Every row belongs to one group in each of 4 separate groupings. Each group adds its own fixed numbers to the row, and there is some noise. The rows also spread widely along 12 directions, which tell nothing about the answers.
In the rows, zero is written as 128.
Known rows, each followed by its group in each grouping:
[169 116 163 179 108  90 124 172 138 142 148 136 101  83 148 132  96 142
  82 157  98 146 102 153  89 116  94  79]
mefa zod (3) J
[119 115 112 158 113  83 117 166 153 125 139  59  93  88 135 137 146  94
 145  88 161 163 132  68  94 131 119 140]
rora dotu (1) Z
[ 96 142 131 157 163 103 146 128 162 122 155 126 131 125 148 100 121 155
 130 190 147 182  98 132 121 143 131 118]
mumed Setu (2) R
[109 156 117 158 105 132 137 141 133 135 167 108 141  62 115 158 113  93
 194 126 103 144 115 105 150 144  79 164]
rora zef (4) K
[175  90 103  92 121 126 131 134 152 138 148 139 113 142 121  50 125 114
  84  99 134 175 107 108  90 167 154 119]
virup dotu (0) Z
[124  93 143 118 134 145 149 137 135 142 112 133 142 210 153  73 140 167
 144 138 197 109 124  97 142 116 165  92]
mumed biza (2) K
[143 105 107 151  98 116 148 122 123 147 121 153 135  97 129 124  48 125
 120 166 113 190 130 115 109 133 120 118]
mefa pavol (3) P
[114 129 148 120 165 123 182 105 147 152 172 103 102 129 123 104 132  96
 155 166 145 152 113 127 162 190 155 134]
virup zod (1) J
[ 76 191 115 104 136 160 174 140 148 126 120 100 167 165 171 161 138 203
 153 136 178 121  83 101 129 111 179 117]
rora pavol (4) R
[113 134  92 134 101 173 148 127 102 110 140  96 148 127 156 180  87 112
 108  83  94 138 122  83 117 143  99 159]
rora biza (0) P
[161 127 161  59 149 140 183 111 224 181 181 117 130 119 102  93 153 138
 167 133 149 125  71  88 125 156 177 109]
virup zef (1) P
[161  87 133 130 132 134 152 116 162 133 160 109 118 103 130 125 129 102
  62 111 104 149  83  77  55 158 111 120]
rora Setu (2) R
[115 157 132 155  94 106 182 121 124 155 104 121 114  83 123 175  60 129
 179 145 118 164 137  98 115 131 138 107]
rora dotu (4) Z
[146 157  89  92  85 196 168 130 103 143 124 134 137 135 123 149 127 101
 141  86 108 134 117  96 138 141 127 159]
virup zod (4) P
[115 175 129 138  89 158 161 143 123 147 141 148 147 109 131 180  99 140
 158 143  95 103  97 131 165 113 104 118]
mumed dotu (1) J
[140 124  91 102  99 136 173 116 127 158 116 140 120 127 130 117 102 111
 138 128 129 175 120 108 131 173 159 133]
mefa biza (1) R
[147 185  91  90 108 169 138 177 126 120 141 138 128 139 139 100 175 148
 122  92 120 168  90 136 127 142 137 142]
virup zod (4) R
[ 96 162 120 127 105  86 141 145 195 187 127 124 146  71 137 161 126 169
 223 196 182 144  95  99 138  98 147  97]
mumed Setu (1) R
[123 180 174 145 105 130 182 182 142 123 109  92  95 146 126 132 130 158
 184  87 134 130 142 101 137 109 145 106]
mefa zef (2) P
[145 100  97 128 104 143 134 125 101 143 117 150 152 131 158 145  74 150
  77 145 124 144 103 110  98 123 123 112]
rora zef (4) P
[136 150 115 141 102 116 108 156 156 145 168 123 148  70 160 168 124 131
 140 153 130 118  86 119 140 120  88 129]
mumed biza (4) Z
[146 194 143 107  82 160 156 180 155 147 123 161 147 130 132 129 117 203
 160 111 105 140  96 132 123  80 138  92]
mefa dotu (3) P
[121 166 143 118 124 186 222  91  87 136 119 151 119 122 117 184  96  94
 112 155  81 120  95 133 159 172 129 151]
virup zef (4) R
[155  99 119 155 123 137 144 146 124  94 140 105 102 121  97  99 132  79
  93  71 103 176 125  78  74 135 102 145]
mumed zef (4) P
[114 133 132  97 120 124 170 108 121 183 122 130  96 119 139 143 135 112
 169 201 159 139 123 129 175 171 153 122]
rora biza (2) K
[102 156 153 144 172 120 165 144 176 109 138 141 123 125 113 107 176 162
 103 183 130 193  69 122  64 104 145 106]
mumed zod (2) R
[115 145 152 197 110 105 121 170 165 108 182  71 129  82 125 129 120 120
 180  79 116 139 119  96 126 114  69 133]
mumed dotu (1) K
[151 153 162 179 101 117 165 147 115 127 141 131 116 102 131 141  54 140
 144 126  84 136 131 134 137 137  99 102]
mumed zef (4) Z
[153  93  88 147 108 135 121 138 122 128 151 181 144  71 104 109 118  82
  91 155  82 188  96 100  96 147  78 152]
rora pavol (2) R
[110 136 126 172 146 124 115 174 139 100 160 121 138 145 142  88 142 147
 138 131 147 141 111 121 127 111 106 126]
mumed Setu (4) J
[130 110 108 150  87 131 145 143 127 162 122 111 119  97 117 150 102  74
 186 103 138 112 144  68 142 131 108 138]
virup Setu (1) J
[146 150 115 165 117 140 117 168 111 117 173 160 154 109 150 110  82 163
 126 129  78 155 106 153 138 138  83 111]
rora biza (4) J
[138 102 157 160 129 138 149 155 136 115 105 119 124 170 142 115 128 143
 105 106 156 104 122  79  88  92 131 100]
virup Setu (2) Z
[148 136 162 109 143 189 221 124 109 102 112 119  95 180 103 114 156 101
  85  74 108 122 101  93 100 156 161 132]
virup zef (4) R
[101 125 157 154 161 141 161 146 128 109 163 108 122 154 139  97 167 104
 154 150 167 116 116 117 190 154 125 159]
virup pavol (1) R
[ 86 185 121 118 174 149 162 127 163  89 163  93 148 172 156 114 139 180
 100 120 147 166  77 131 108 135 160 129]
mumed dotu (4) Z
[100 124 171 123 190 145 193  78 191 137 153 139 143 110 105 158 147 142
  96 202 127 141  50 113  69 120 150 109]
virup Setu (1) K

New rows. What belongs after each?
[147 132  81  98 121 103 118 125 182 165 176 131 156  96 151  83 100 154
 134 157 150 186  77 129 122 170 143 121]
mumed zef (4) R
[138 155 171 101 166 165 182 160 140 108 146 151 121 190 138  83 171 201
  79 129 119 137  72 154 125 141 167  92]
rora zef (1) R
[138 162 131 143 110 137 170 157 141 124 145 100 117 130 135 110  91 165
 154  72  97 169 126 109 115 154 134 106]
rora Setu (1) R
[140 164  47 102  78 163 123 146  95 126 145  90 120 106 169 154 127  91
 103  72 112 165 106 116 131 178 107 174]
virup zod (4) R
[125 119 156 206 125 148 117 191  88  84 142 124 137 154 166 130 127 126
 123 103 127  83 138 119 170 100  69 137]
virup biza (1) Z
[108 120 167 170 166 156 170 160  98  83 117 151 117 182 118  92 175 123
 108 146 136 129 115 113 123 117 126 126]
rora Setu (4) R
[ 88 227 108  82 164 170 169 119 157 113 174 114 135 129 145 149 141 170
 105 143 110 171  55 164 123 161 156 136]
virup dotu (4) J
[108 124 195 156 162 113 155 146 194 137 164 116 136 118 109  99 170 142
 186 159 165 113  92 103 128  99 132 106]
virup dotu (1) K
[106  97 123 145 152 114 163 104 144 150 126 137 138 108 106 114 116  83
 179 180 165 153 121  79 121 139 144 134]
virup biza (4) J
[116 121 154 157 161 147 158 132 138  95 165 114 132 121 139 133 134 121
  84 135 102 146  85 106  99 142 103 131]
rora biza (3) R
[113 133 131 150  85 149 180 138  81 136  84 133 117 139 139 173 102 120
 139 125 128 113 131  99 143 117 130 119]
rora dotu (1) R
[148 181 112  82 118 177 156 163 121 139 129 197 115 103  83 112 161 115
 127 143  74 167  87 154 140 138 122 140]
virup zef (3) J
[108 170  96 165  87 132 144 161 102 124 139 131 133  63 120 158 108  96
 192 131  97 169 128 107 155 140  86 166]
rora pavol (4) R
[140 159 144  90 124 159 164 144 175 139 157 103 125 143 128 131 167 145
 126  90 138 101  68 102 105 121 154 105]
mumed dotu (4) J
[ 70 143  90 103 155 152 139 117 135 127 124 104 156 172 172 124 131 165
 122 172 199 158  96 124 139 131 168 138]
virup pavol (3) K
[151 139 160 139 138 124 164 140 178 122 185  88  85  81  92 118 162  84
 113  96  84 164  90  98  72 153 108 124]
mumed zod (2) J
[ 81 185 102 123 110 167 167 150 116 121 102 166 165 163 138 133 124 174
 153 147 136 153 101 138 154 106 153 131]
mefa dotu (1) R
[121 118  80 147  77 120  96 167 156 159 163 100 182 115 151 113  82 131
 212  89 160 107 127  76 172 120 101 138]
mumed zef (1) J
[119 100 128 129 159 175 148  92 140 125 170 159 187 130 125 126 123 112
  86 172 123 109  60 116 120 134 106 153]
virup zef (4) K
[194 139 163 132  89 132 147 160 128 159 165 146 109  93 144 127  95 126
 132 119  96  98 108 146 164 155  99 107]
virup zef (4) Z
[142 132 138 107 161 164 176 121 175 104 184 105 128 147  95  71 158 101
 139  85 115 169 101  77 107 164 143 148]
mumed biza (4) P
[ 77 152 115 155 155 125 182  91 156 117 128  88 136 127 128 137  58 145
 139 132 124 196 115  95  73 143 152 115]
virup dotu (2) J
[120 177 129 120 118 197 153 157 136 121 162 181 189 128 114 135 139 174
 145 125  75 114  67 136 149 107 102 136]
rora zef (1) K
[160 154 136  97 162 118 150 141 212 123 181 121 124 109 104  67 149 175
 108 119 112 205  67 118  58 137 153  98]
mumed zef (4) P
[141 154 132 120 161 124 166 143 136 110 158 164  95 137  97  55 117 157
  93 161  81 224  98 171 104 170 150  99]
mumed pavol (0) J
[136 171  88 139  90 136 134 170 118 128 138 163 117  69 106 127 137 101
 159 129  75 197 117 131 147 141  89 151]
mumed biza (1) R
[144 131 104 154  92  98 148 152 120 143  94 156 114  88 124 123  93 125
 148 145 121 194 129 112  95 129 134 111]
mefa biza (4) R
[149 110 111 122 113 180 126 132  85 124 155 176 142 137 130 110 143  85
  87 140 105 117  92 147 157 148  87 159]
virup dotu (4) K
[ 61 144 132 139 153 118 131 128 158 138 147 120 152 138 159 138 158 133
 164 211 202 116  95 115 172 113 134 146]
mumed dotu (2) Z
[145  88  95 115 140 162 138 125 110 121 143 210 143 152  85  46 147  88
  98 163 115 173  99 128 124 141 122 140]
mumed dotu (4) J
[111 116 153 231 128  80 115 173 112  90 127  65  77  94 157 156 100 104
  98 113 127 153 138 106  84 110  73 113]
virup dotu (2) J
[171 113 158 158 130 122 152 142 160 113 201 132 130  96 105  73 112  92
 126 104  90 153 107 115 119 170  98 140]
mefa pavol (4) Z
[166 131 131 127  89 152 113 173 142 142 183 178 144 103  99  77 159 115
 163 119  96 124  93 137 170 122  80 133]
mumed dotu (1) K
[141 128 145 123 123 120 162 151 149 141 150 123 107 154 106  60 132 117
 177 113 140 156 139 104 147 153 155 121]
mumed zod (0) Z
[102 134 134 118 133 164 177 116  71 129  78 155  88 150 140 175 158 102
  80 194 136 132 113 140 137 134 137 135]
virup biza (2) K
[125 150 108 104 159 164 120 127 169 105 218 116 174 137 167 113 143 158
  83 147 132 142  51 139 136 151 110 149]
mumed pavol (4) P
[125 123 109 177 117  77 121 155 125 142 148 117 117  79 131  96  88 116
 187 159 137 211 153 112 128 145 104 128]
rora zod (4) P
[ 73 131 126 168 132 104 157 108 140 138 132  98 119 103 128 151 108  94
 169 177 154 162 128 105 132 143 120 150]
mefa Setu (2) K
[149 124 155 152 101 118 134 145 116 157 131 137 111  91 163 178  81 140
 100 186 117 115 103 146 142 110  90  96]
mumed zef (3) P
[ 94 142 103 122 146 110 188 103 143 135 107  82  95 140 127 133  79 149
 124 125 134 211 130  97  64 165 190 101]
rora Setu (0) J
[162 156 147 164 118 101 107 177 174 127 213 145 151  78 152  82  93 181
 142 147  76 165  81 164 141 144  76 100]
mumed biza (0) R
[148 160 180 122 149 141 138 176 146 128 170 146 110 132 142 101 175 180
 103 152 117 123  73 184 150 129 118 102]
virup zef (1) K
[131 151 122 107 107 120 151 121 150 176 144 121 144 106 158 143  83 147
 177 160 158 121 107 123 167 155 147 121]
virup zef (4) Z
[ 74 172 119 118 155 131 135 139 153 136 148 118 140 131 154 123 139 155
 153 185 170 152  89 144 155 128 146 131]
virup dotu (3) J
[ 81 200 180 171 140 128 170 182 103 106 114 100  96 160 161 161 137 178
 155 153 150 103 123 155 170 103 134  99]
mumed zef (4) J
[139 199  89  60 109 158 146 188 147 125 120 131  96 133 112  92 197 148
 130  79 120 189  89 126 110 144 167 139]
virup zef (0) R
[137 154 135 146  95 134 143 172 145 118 127 109 118  86 119 172 145 117
 131  88 116 134  99  86  87  94 105 138]
mefa zef (4) P
[ 57 178 119 166 152 111 182 115 161 110 116 107 144 121 117 146  73 172
 153 144 126 206 109 109  73 113 163 108]
mefa dotu (1) J
[ 99 136 111 128 156 147 163 133 143 107 139 124 142 155 118  86 151 131
 142 120 143 176 105  94 105 145 151 143]
rora Setu (4) R
[102 138 120 122 164 161 184 124 118 106 127 128 116 159  98  94 155  96
 133 131 142 165 116 102 126 154 158 150]
virup pavol (4) J
[127 101 142 164 165 120 114 163 189  89 184 125 161 137 133  61 158 152
  99 134 149 160  84  97  79 103 110 130]
mefa pavol (2) P
[ 87 186 142  87 180 173 160 124 181 114 181 146 181 148 149 148 181 177
  86 185 140 107  22 152 133 124 153 148]
mefa zef (4) Z
[131 114 114 136 100 122 126 148 136 169 143 131 131  96 131 115 115  90
 195 152 160 119 130  94 172 137 109 138]
virup pavol (2) J
[ 84 175 138 163 183 100 138 177 164  70 151  83 100 139 149  99 180 174
 108 136 147 206  93 137  91 126 140 119]
mumed biza (1) R
[148 159 165 118 157 124 199 120 197 127 192  69 102 116 115  87 116 147
 146  76 102 179  98  99  82 193 162 104]
rora Setu (4) R
[108  91 138 135 141 128 168 117 116 141  97  97 111 208 173 122 102 153
 119 156 203 115 143  99 142 124 173  94]
mumed Setu (1) P
[160 100 141 127 121 171 171 141 108 123 114 156 124 160 128 112 140 117
  88 109 118 119 107 100 116 132 134 116]
virup biza (1) R
